The rows are grouped in 4 different ways at once. Each group adds its own fixed numbers to the row, and there is some noise. The rows also spread widely along 14 directions, which tell nothing about the answers.
In the rows, 128 means zero.
Some rows, each with its group in each grouping after it:
[108 141 142 118 140 184 113 121 168 103 120 103 129  61  71 123 140 144
 140  91 155 149  93 126 109 117  69] => A (0) Z40 (2)
[ 85 105  71 145 152 116 131 122 135 122 109 132 108 100  92 139 157 148
 124 129 162 192 119 119 102 107  96] => R (2) Z62 (2)
[147 116 100 134 165 177 148 151 153 155 154  96 147 160 148 154 147 130
 127  92  99 124 114 147 106 124 109] => R (1) Z614 (0)
[147 137 175  69 114 141  73 135 136 154  89 208 108 109 127  93 104 127
 156 121 140 107 100  95  99 173 146] => K (1) Z614 (1)
[129 103 138  97 132 139 104 148 129 180 184 151 134 182 162 136 163 185
  88 116  82 157 139 176  73  79 123] => A (0) Z62 (1)
[ 78 153 125 119 168 137 141 161 118 139 128 180 111  81  84 137 141 172
 100  71 131 201  89 128 124  81 123] => E (3) Z40 (0)
[134  96 133  91  53 119 105 137 129 179 118 161 163 136 162 114 147 120
  57 106  78  71 123 166  38 109 154] => E (3) Z62 (0)
[114 154 136 141 149 102 126  83  98 115 120 143  80 131  91 113 129 124
 143 145 171 177 157 122 158 126 142] => K (2) Z62 (0)
[125  97 119  63 118 159 119 155 170 148 110 152 133 165 165 151 155 156
 123 161  84 131 125 123 126 142 117] => E (3) Z614 (0)
[112  85  79 107 104 124 129 119 167 123 133  90 155 153 121 137 147 173
  81 111  85  88 124 164 125  82  62] => E (1) Z62 (2)
[172 134 116 134 151 162 115  59  83 139 130 173 102  66  93 112 109  81
 125  46 111 184 146  97 112 153 184] => A (1) Z614 (2)
[164 156 148 159 174 106 134  92  88 155 112  90 128 141  81 153  86 171
 164 115 168 121  80 166  99 115 118] => E (3) Z40 (1)
[102 171 195  87 131 153 145 193 167 173 128 158 150 110 134 130 166  92
 154 139 129  73 117 200 116 101 146] => K (3) Z62 (1)
[129 137 104 113 127 161 111 120 115  98 106 146 118 196 127 141 105 130
 146 111 146 130  65 130 131 141 155] => K (3) Z62 (1)
[154 149 179 136 147 165 175 160 129 162 102  81 140  97 137 194 152 188
  94 119 115 166  85 146 113 105 110] => R (2) Z40 (2)
[ 89 150 119 145 112 167 177 181 136  98 132  63 132 123 108 115 148 129
 106  98 183 140 130 123 123 137  61] => E (2) Z614 (1)
[158 129 130 112 133 131 109 138 125 156 132 137 145 167 116 113  94 181
 140  90 115  99  86 128  85 144  84] => E (3) Z614 (0)
[ 76  98  90 105 148 131 127 190 171 161 124 161 137 105 124 137 148 153
 119 104 126 130 102 133  92  97 101] => R (0) Z614 (1)
[139 130 123 129  96 202 149 142 133 110 118  68 153 146 135 143 143 122
  99  94 129 130  90 132  86 148 101] => E (3) Z40 (0)
[140 141 149 100  75 156 152 155 154 100  64  80 135 149 151 151 123  95
 143 167 155  58 106 116 159 184 139] => A (3) Z40 (2)
[111  89  74  97  96 127 133 119 142 124  51 158 136  97 118 143 125  68
 159 158 134 111 116  94 122 181 154] => E (3) Z40 (2)
[112  91  86  87 141 162 106 161 156 128  89 163 126 149 158 163 154 127
 150 158 131 163  77  98 106 157 141] => A (1) Z40 (2)
[126  86  95  95  44 132 101  78 111 143 130 171 159 126 130 106 140  97
  79  94  78 105 140 162  67 118 162] => A (3) Z40 (1)
[140 148  99 162 134 106 145  90  74 116 121 124 119 124  72 104  70 109
 134  60 156 125 115 101 134 148 126] => E (1) Z40 (0)
[141  82  85 105  93 121  89  88 121 142 143 171 131 172 128 100 113 121
 133 119  98 132 145 112  82 153 120] => R (0) Z62 (0)
[122 161 146  91 121 135  77  52 112  82 152 176 111 149  64  87 101 172
 149 108 134 158 112 142 158 116  97] => A (1) Z614 (1)
[111 109 109 105  81 167 168 158 128 144 129 143 134 111 142 137 153 149
  45  74  66 174 141  99 130 122 110] => R (3) Z62 (0)
[133 122 125 123 147 113 124 133  79 171 157 185 116 133 117 128 118 216
  64  52  84 205 111 119  95  90 124] => E (2) Z40 (0)
[142  94  88 154 187 110 138 107 137 164 110  76 110  87 110 169 134 200
  81  86 115 143 120 128 120  75 100] => A (1) Z614 (2)
[157  81 105 121 173 122 144 166 142 212 105 115 139 115 156 157 146 142
 148 149 114 129 134 112  73 156 102] => E (1) Z614 (2)
[ 97 136 145 117  61 143 173 114 102  99  83 113 136 107 128 143 159  85
  91 179 149 171 145 118 131 157 147] => E (0) Z614 (0)
[175 155 136 172 170 152 141  94  87 141 125  90 123 152 116 162 111 132
 133  98 147 163  84 139  94 128 145] => R (1) Z62 (0)
[ 97 154  92 163 161 116 194 155  96 141 101 126 121  94  96 159 113  94
 108  63 154 131 106 139 144  95 178] => E (3) Z62 (1)

New rows. What belongs after each?
[ 92 154 146 127 138 134 161 116 124 133 109 132 118  41  66 135 146 155
 107 102 132 189 128 119 148 100 100] => A (3) Z40 (0)
[ 94  97 107 107 111 180 123 152 134 157 138 158 155 104 154 142 206 133
  64 110  96 206 108 141  44 101 127] => A (1) Z614 (0)
[152  84  95 122 127 123 126 111 119 184  48 162 142  90 155 176 142  73
 131 145 111 110  95 134  67 147 217] => K (3) Z614 (2)
[133 147 103 102 149 176 106  92 132  83 153 141 109 184  91 113  93 119
 177  84 135 123 112 142 163 140 129] => E (3) Z40 (1)
[129 109 145  98 159 121 103 117 170 169  98 148 127 106 138 159 167 148
 133 163 113 104 117 181 106  86 154] => K (2) Z614 (2)
[ 92 117 139  67 112 135 150 185 147 148 138 172 126 162 172 143 169 140
  98 165  86 153 159 133 157 124 141] => E (0) Z614 (0)
[101 147 103 137 123 160  97  85 121  82 131 161 110  93  75  93 122 125
  87  26 143 151  93 133 111  92 142] => K (2) Z614 (0)
[ 86 118 123  88  62 141  97 131 148  99  98 150 105 134 144 108 164 105
  80 147 149 125 135 121 109 130 154] => A (3) Z62 (0)
[165  91 103 106 190 146 106  97 156 168 104 136 131 145 117 196  96 212
 152 110  75 141  61 128 111  95 113] => R (0) Z62 (1)
[ 98 155 140  87 132 108 120 115 132  99 125 171 106 156 109 134 120 185
 102 125 110 137 112 139 203  87 136] => A (1) Z614 (0)
[145 114 107 115 162  93 113  70 140 139 134 142  94 148 101 110  97 115
 170 132 112  89 184 129 187 131 144] => K (0) Z614 (0)
[158 111  94 115 178 168 137 104 129 157 131 148 146 131  98 168  91 164
 171  75  75 165  84 107 128 127 109] => A (0) Z62 (1)
[114 123 132 138 123 142 200 146  98 163 105  89 133  95 134 176 170 121
  89 147 129 188 153 142 121 119 137] => E (3) Z40 (1)
[104 154 130 115 135 108 199 186  98 170 134 175 129 136 148 151 140  77
 109 114  96 125 159 154 174 116 208] => E (3) Z40 (0)
[155 120 126 170 190 120 168 118 106 207 101  96 141  93 122 178 151 130
 145 139 129 153 118 157  79 116 142] => K (3) Z614 (0)
[135 106 116 116 148 140 130 149 159 178 122 110 125 118 131 137 139 134
 136 114 121 101 142 134 100 121 113] => A (3) Z62 (1)
[116 131 122 136 100 159 166 147 137 121  88  86 167 106 120 144 154  70
 159 156 169 119 109 138  84 170 109] => E (2) Z40 (2)
[158 115 153 111 112 166  86 107 160 154 170 103 122 137 137  91 159 136
 108 102 109 110 175 149  67 120  93] => A (2) Z62 (0)
[165 114 147  98 136 192 122  59 129 120 141  93 119 155 126 171 162 199
  99 145  74 212 134 155 133 107  94] => E (3) Z62 (2)
[146 150 117 116 188 100  95  73 122 140 147 194 117 139  80 121  88 133
 181  93 113 105 104 174 148  97 159] => R (1) Z614 (2)
[ 81 138 141 124 109 142 132 166 129 124 143 121 124 124 114  96 177 126
 124 149 181 178 148 129  79 140  71] => E (2) Z40 (0)
[119 115 123  88 111  92 127  86 112 125 117 164 115 147 136 152 139 165
  65 141  76 135 144 167 179  78 173] => E (1) Z614 (2)
[135 130 117 105 171 179  91  80 137 103 175 142  83 138  95 105 129 154
 118  67 110 186 150 119 150 109 108] => E (1) Z40 (0)
[ 89 133 124 137 176 140 130 120 139 132 160 115 101 117  95 134 163 156
 107 104 142 175 143 174 131  57 113] => K (0) Z62 (1)
[147 127 139 134 154 174 155 139 106 178 111 124 153  87 125 163 150  99
 143 115 130 177  97 136  57 142 139] => E (1) Z40 (1)
[114 136 129  99  71 193 109 132 177  93 103 135 131  50  95  79 132  69
 120  59 144  87 125  95 100 159 105] => A (2) Z62 (2)
[102 139 147 122 136  88 119 170 136 148  88 147  91  80 132 125 135 118
  91 119 178  95 128 130 114 105 187] => A (0) Z614 (2)
[145  93  92 148 117 161 186 165 104 172 108  84 160 116 150 160 143 124
  88  94 104 165 118  88  76 162 100] => E (1) Z40 (0)
[130 146 126 121 188 109 153 143 110 178 176 173 119 148 116 124 119 142
 139  80  92 128 152 165 170  92 145] => K (1) Z614 (1)
[140 104 122 133 100 109 143  43 139 120  93  54 135 127 109 163 138 130
 106 171 120  85 153 181 151  92 123] => R (1) Z40 (1)
[102 156 144 100 141 122 123 169 139 131 142 187  84 141 133 103 120  98
 116  88 132 104 152 125 174 113 185] => K (0) Z62 (0)
[135 169 173 123 100 151 141 111 108 109 139 111 147 187 134 157 139 183
  70 108 100 133  79 195 137  71 134] => K (2) Z62 (0)
[131 142 119  94 107 152 132  58 121  91  89 180 103 104  92 132 103  91
 139 117 102 147 139 101 195 156 180] => R (3) Z614 (0)
[ 96 166 165 136 113 106 186 118 126 131  99  88 138  60  82 131 147 101
 127 153 165 109 157 159 163 112 111] => A (1) Z614 (1)
[115 102 133  87 116 152  85 102 181 117 117 107 115 139 149 137 183 147
  94 170 122 120 140 156 111  97 122] => A (1) Z614 (0)
[121 159 126 162 105 150 172  92 110 118 157  75 164 112  74 122 129  94
 115  69 134  98 130 205 116  91 111] => R (3) Z40 (1)
